There are 5 ways to turn a row about zero (a turn may also mirror it). The second row of each pair is the first, turned, with some noise. The first 50 pairs use one turn. New pairs use 3 turns, one after the other, and a turn may come again.
In the rows, 128 means zero.
Known pairs, each followed by its turns in order:
[111 130 120 173  85 136 161 150 143]
[122 146 155 131 148 108 102 152  73] -> k_759

[141  92 123 139  44  98 145 107 109]
[181 163 173 145 121 171 150 169 110] -> k_622

[164 139  69 140 100 125 121 176  90]
[162 109 178 156 116 172 155 108  89] -> k_829

[162 108  88 119 118 166 127 101 104]
[ 84 142 144 121  79 130 112 102 138] -> k_759

[ 98 178 131 112  61 105 208 117 128]
[130 192 133  96  47  77 136  93 120] -> k_845

[133  97 156 105 158  97 107 156  65]
[128 155 152 139  66 157  72 126 139] -> k_829

[ 77 130 185  89 179 112 102 113 175]
[120  83 181  86  83 174 151 101  92] -> k_229

[ 91 105 150 132 159 117 149 135 160]
[126 170 113  84 118  97 125 134 140] -> k_829

[117 156 111  91 103 158  93 108 132]
[149 127  91 148  88 106  99 140 110] -> k_622

[126 160 129 131 141 139  56 125 156]
[121 134 124 121 154 203 147 143 145] -> k_759

[114 182  68 130 104 162  89 136 154]
[153  71 121 118 159 165 188 155 126] -> k_829

[131 133 146 156  96 185  83 137 113]
[133 112 107 128 141 168 168  84 166] -> k_845

[125 123  90 138 142 108 159 120  98]
[103 154 139 149 162 131 145 135 100] -> k_622

[147 152 105 129 151 106 111 138 162]
[143 141 127 122 106 165 149 153 152] -> k_229

[103 143 183 193 129 119 111 205 129]
[187 163  78 121 182 153 112  73 113] -> k_845

[191 166 121  87 166 134 146 119  84]
[105 126 120 201 167 180 145 151 123] -> k_229

[141  90  82  96 162  97 122 137  90]
[121 123  89 119 114 109  90  91 187] -> k_759

[126 146 124 132 177 126 148 116 106]
[115 130  95 162 114 121  99 144 117] -> k_845

[155 177  72  70 131  96 158 141 107]
[ 95 148 149 131 101  62  72 142 174] -> k_845

[108  89 121  80 124 121 114 154 125]
[157 113 139  90 136 119 124 170 150] -> k_845

[106 144 134 122 127  87 125 128 138]
[135 131 105 109 119 136 129  98 155] -> k_829

[164 101 130 122  97 106 116 140 151]
[129 157 117 119 106 108 136 170 106] -> k_229

[108 122  98  89 156 125 106 124 171]
[145 101 118 122  72 167 121 130 132] -> k_229

[ 83 106 104 113  72 111 126 155 135]
[122 160  75 110 147 119 101 127  78] -> k_759

[192 128 138 171 118  80 150 182 129]
[106 154 168 118 129 156 124  56  79] -> k_829

[ 87  90 104 108 126 169 172 147 112]
[124 153  87  91 111 128 155 185 146] -> k_845

[143 159 113 182 136 116 109 145 132]
[165 166 140 111 150 137 140 140 167] -> k_229

[167 100 109 119 157 154 111 106 101]
[155 122 137 184 137 139  97 149 108] -> k_229

[139 155  84 157 175 130 133 190 135]
[129 145 159 103 170 117  87 167 183] -> k_759

[ 75 133  88 129 116 173 111  78 131]
[124 111 124 118 114 136  46  94 157] -> k_229

[172 104 137 128 142 158 129 149 132]
[110 149 137  89 119 114 125 146 165] -> k_622

[111 121  92 118 112 141  88 112 158]
[121 113  92 140  95 149 107 155 103] -> k_622

[ 79 138  99 125  89  84 127 118 105]
[173 146 141 143 103  76 156 133 142] -> k_845

[130  96 150 152 102  72 129  45  93]
[183 111 145 139 161 144 205 176  98] -> k_622

[104 113 111 128 177  90  77 183  96]
[183 115 108 152 189 112  92 164 150] -> k_845

[100 119 101  95  98  80 134  86 148]
[152 128 102 191 131 172 150 143 113] -> k_622

[108 120 153 113  95 120 146 121  93]
[139 118 114 118 125  97 143  95  90] -> k_759

[ 83 168  94 168 170 128 108 155 117]
[182 122 125 106 150 161 137  83 179] -> k_229

[ 82 131  99 148 182 113 138 152  91]
[166 186 148 124 104 154 157 145 163] -> k_829

[136  87  94  32 129 171 156 107 134]
[125  88 116 161  65  55 150 175 110] -> k_829

[147 116 109 113 182 180 142 104 129]
[130 121 153 109  62 137 123 144 170] -> k_759

[162 125 158 106 146 108 188 176 152]
[129 113 118 139 139  53 150 179 152] -> k_759

[134 142 110 152 121 100 104  89 129]
[130 142 139 166 139 161 120  95 135] -> k_759

[112 119 139 109 137 167 131 124 114]
[132 121 123 133 140  98  97 146 144] -> k_622

[137 172 118 112  89 105 105 170 175]
[149 169 185 108 141 125 101  90 158] -> k_845

[159 168 112 124 149 111 102 119 122]
[116 142  94 116 112 107 158 105 104] -> k_622

[129 112 140 106 147 110  86 167 105]
[140 142  91  81 151 142 108 113 130] -> k_622

[119 142 178  86 142 149  89 157 143]
[100 112  87  98 101 160 100 165 117] -> k_829

[ 92 168 105 103 112 131 127 178 127]
[169 120  97 114 102 167 163 133 110] -> k_829

[162 128  72 105 113 157 111 163 186]
[144 112  77 119  96 141 115 198 161] -> k_229

New pairs, each followed by its turns in order:
[212 181 113 115 104  74 138 152 130]
[148 183 142 133 162  47 103 155 171] -> k_759 k_622 k_829

[195  88 142 113 170 145  96 102  96]
[ 83 132 152  74 163 122  91  72 114] -> k_759 k_759 k_759

[128 169  81  95  74  73  92 175 164]
[165 207 127 104 174 127 200 118 140] -> k_229 k_759 k_759

[148 126 144 125 111 167  87 146 138]
[163 138 120 138 122 124 176 139 149] -> k_622 k_759 k_829

[142 105 170 111 131 104 119 168 184]
[173  98 132  77 114 136  92 137  97] -> k_622 k_229 k_829

[183 140 135 159  59 177 153 176 139]
[198 180 143 141 108  75 133 119 181] -> k_845 k_622 k_229

[154 119 116 136  97 133 124 226 137]
[ 85 121 123 194 123  90  75 159 128] -> k_759 k_229 k_229

[121 143 121  74 100 138 128 151  94]
[141 159 137  86 136 137 163 108  94] -> k_229 k_845 k_829

[103 134 107 146 127 139 149 149 150]
[140 145 156 138 132 120 115 115  94] -> k_829 k_829 k_759

[146 170 166 132 144 166 128  86  78]
[ 65  87 113 117  84 112 138 159 127] -> k_229 k_759 k_759

[136 157 129 138  98 121 175 100 130]
[172 161 130 127 115 161 143 106 124] -> k_845 k_229 k_759

[144  98  95 123  55 158 107  93 170]
[118  95 182 186 112 156 115 184 132] -> k_759 k_229 k_845

[125  86 146 120 150 136 151 145 117]
[101 123 113 147 159  96 150 122 133] -> k_829 k_759 k_622

[122 105 151 137 160 159 145 166 143]
[121 122  95 152 152 135  76 122 120] -> k_229 k_759 k_759

[ 93 169  89 101 125 138  82 130  84]
[123  79 142 109 121 131  57 163 118] -> k_759 k_229 k_622

[ 69 143 181 188  97 160 132 139 141]
[157 128 178 138 139 162 154  52  92] -> k_845 k_622 k_622

[147 118  90 109 142 157 171 122 142]
[ 97 144 149 147 105 127 148  94 161] -> k_829 k_229 k_229

[152  85 163 183 195 106 170 125  99]
[ 97 128 107  72  72  90 156 194 128] -> k_759 k_622 k_759

[154 164  82 118 134 123  98 132  98]
[ 97 129 173 129  93 119 151 160 136] -> k_622 k_829 k_622

[109 119 154 103 134 116 153 117 114]
[132 148  81 115 123 124 129 130 143] -> k_622 k_829 k_829

[117 125  65  58 139 147 109  86  92]
[129 140 165  71 111  50  90 143 137] -> k_845 k_229 k_845

[112 124 127 101 173 134 115 191 157]
[190 107 115  96 120 133 109  89 144] -> k_229 k_759 k_829

[166 136  79 189 157 113 104 132 153]
[101 115 196  99  80 157 137 142 143] -> k_759 k_845 k_759

[159  97 197 133 170 140 171 170 122]
[ 78 186 139  89 161 188 117 107 142] -> k_229 k_829 k_229

[189 175 157 136 153 124 134 176 127]
[133  96 115 171  97  85  85 172 122] -> k_229 k_229 k_759

[141  97 144 146 143 141 153 133 111]
[149 117 129 121  89 104 145 142 139] -> k_229 k_622 k_759

[141 107 118  80 141  99 117 153 142]
[166 125 135 152 113  88 132 138 160] -> k_829 k_229 k_845

[112 112 130 152 110 179 148 145  83]
[147 138 142  84 157 117 116  92 173] -> k_845 k_622 k_229

[133 151  82 101 125 164 147 127 193]
[160 152 151 140 160  87 144  70 153] -> k_829 k_229 k_829

[176 182  79 175 154 149 173 148 103]
[155 127 133 142 123 169 110 162  30] -> k_829 k_229 k_845

[130 108  72 162 108 155 104 129 103]
[ 89 150  88 141 163  91 139 156 125] -> k_622 k_229 k_622

[ 80  84 148 114 145 145 115 143 149]
[ 91 117 129  99 138 108  97 121 175] -> k_622 k_845 k_622

[ 93 163 210  93 143 129 112 153 106]
[181 184 169 111 175 117 122  90 110] -> k_759 k_229 k_829

[120 178 153  94 130 168 117  86 129]
[133  90 100 146 138  99 115 186 149] -> k_229 k_845 k_229

[ 98 125  52 130 108 114  62  75 158]
[113 201 162  85 124 204 123 154 126] -> k_829 k_622 k_845

[100  77 183  70 160 178 133 138 111]
[ 44 109 124 117  80 156  71 117 135] -> k_622 k_759 k_622

[144 109 125  61 164 143  70 140 165]
[147 194  95 155 160 161 134 152  88] -> k_829 k_229 k_622

[132  85 154 159 119 142 131 146 139]
[141 108 151 135  97 137 164 108 137] -> k_229 k_829 k_845

[106 137 189 101  92 165 108 124 118]
[191 119 148  86 131 169 112 126 129] -> k_845 k_229 k_829

[158 165 132 159 111 164 163 129 126]
[141 176  96 108 114 105 166 139 129] -> k_229 k_829 k_759

[127 146 112 140 136 124 148  78 139]
[136 136 105 114 110 138 117 138 178] -> k_229 k_829 k_759

[172 201  97 153 123 150  63 157 152]
[141 144 118 188 142  69 174 145  57] -> k_622 k_759 k_622

[139 125 170 148 187 129 134 122 114]
[ 93  96 123 141 183 142 140 128 110] -> k_829 k_845 k_829

[ 96 112 161 116 147 122 133 132 159]
[153 136 138 109  84 129 123 160 117] -> k_845 k_759 k_845

[152 152 132  85 145 187 144 117 121]
[141 130 124 187 162  99 134 163 115] -> k_622 k_622 k_829

[105 150 124 128 179 101 114 151  99]
[143 159 134 118 100 144 172 139  93] -> k_829 k_845 k_759

[155 162 100 127 174 135 139 148 124]
[170 119  86 156 114 133 109 140 129] -> k_829 k_229 k_759

[120 151 110 123 154 182 132  93 119]
[106 175 135 112 119 117 133 179 124] -> k_759 k_622 k_229

[119 120  60  94  74 118 101  57 127]
[114 117  72 115  99 139  64  94 199] -> k_829 k_829 k_829

[160 126 187 133  83 119 193 180 180]
[ 76 153 154 213 113 111 158 124 179] -> k_759 k_229 k_229

[100 163  99 168 192 131 113 124 193]
[ 77 153 137 202 115 167 179 143 135] -> k_845 k_845 k_845

[ 90 104 168 174  91 138 134 110 134]
[ 88 141 119 131  63 168 128 123 136] -> k_759 k_622 k_829

[157 132 129 112  84 124 146 150 111]
[143 120  98 175 109 132 142 140 132] -> k_229 k_622 k_845

[120  98 156 109 101 172 126 130 107]
[130 146 117  87 111 128 159  94 149] -> k_829 k_622 k_759

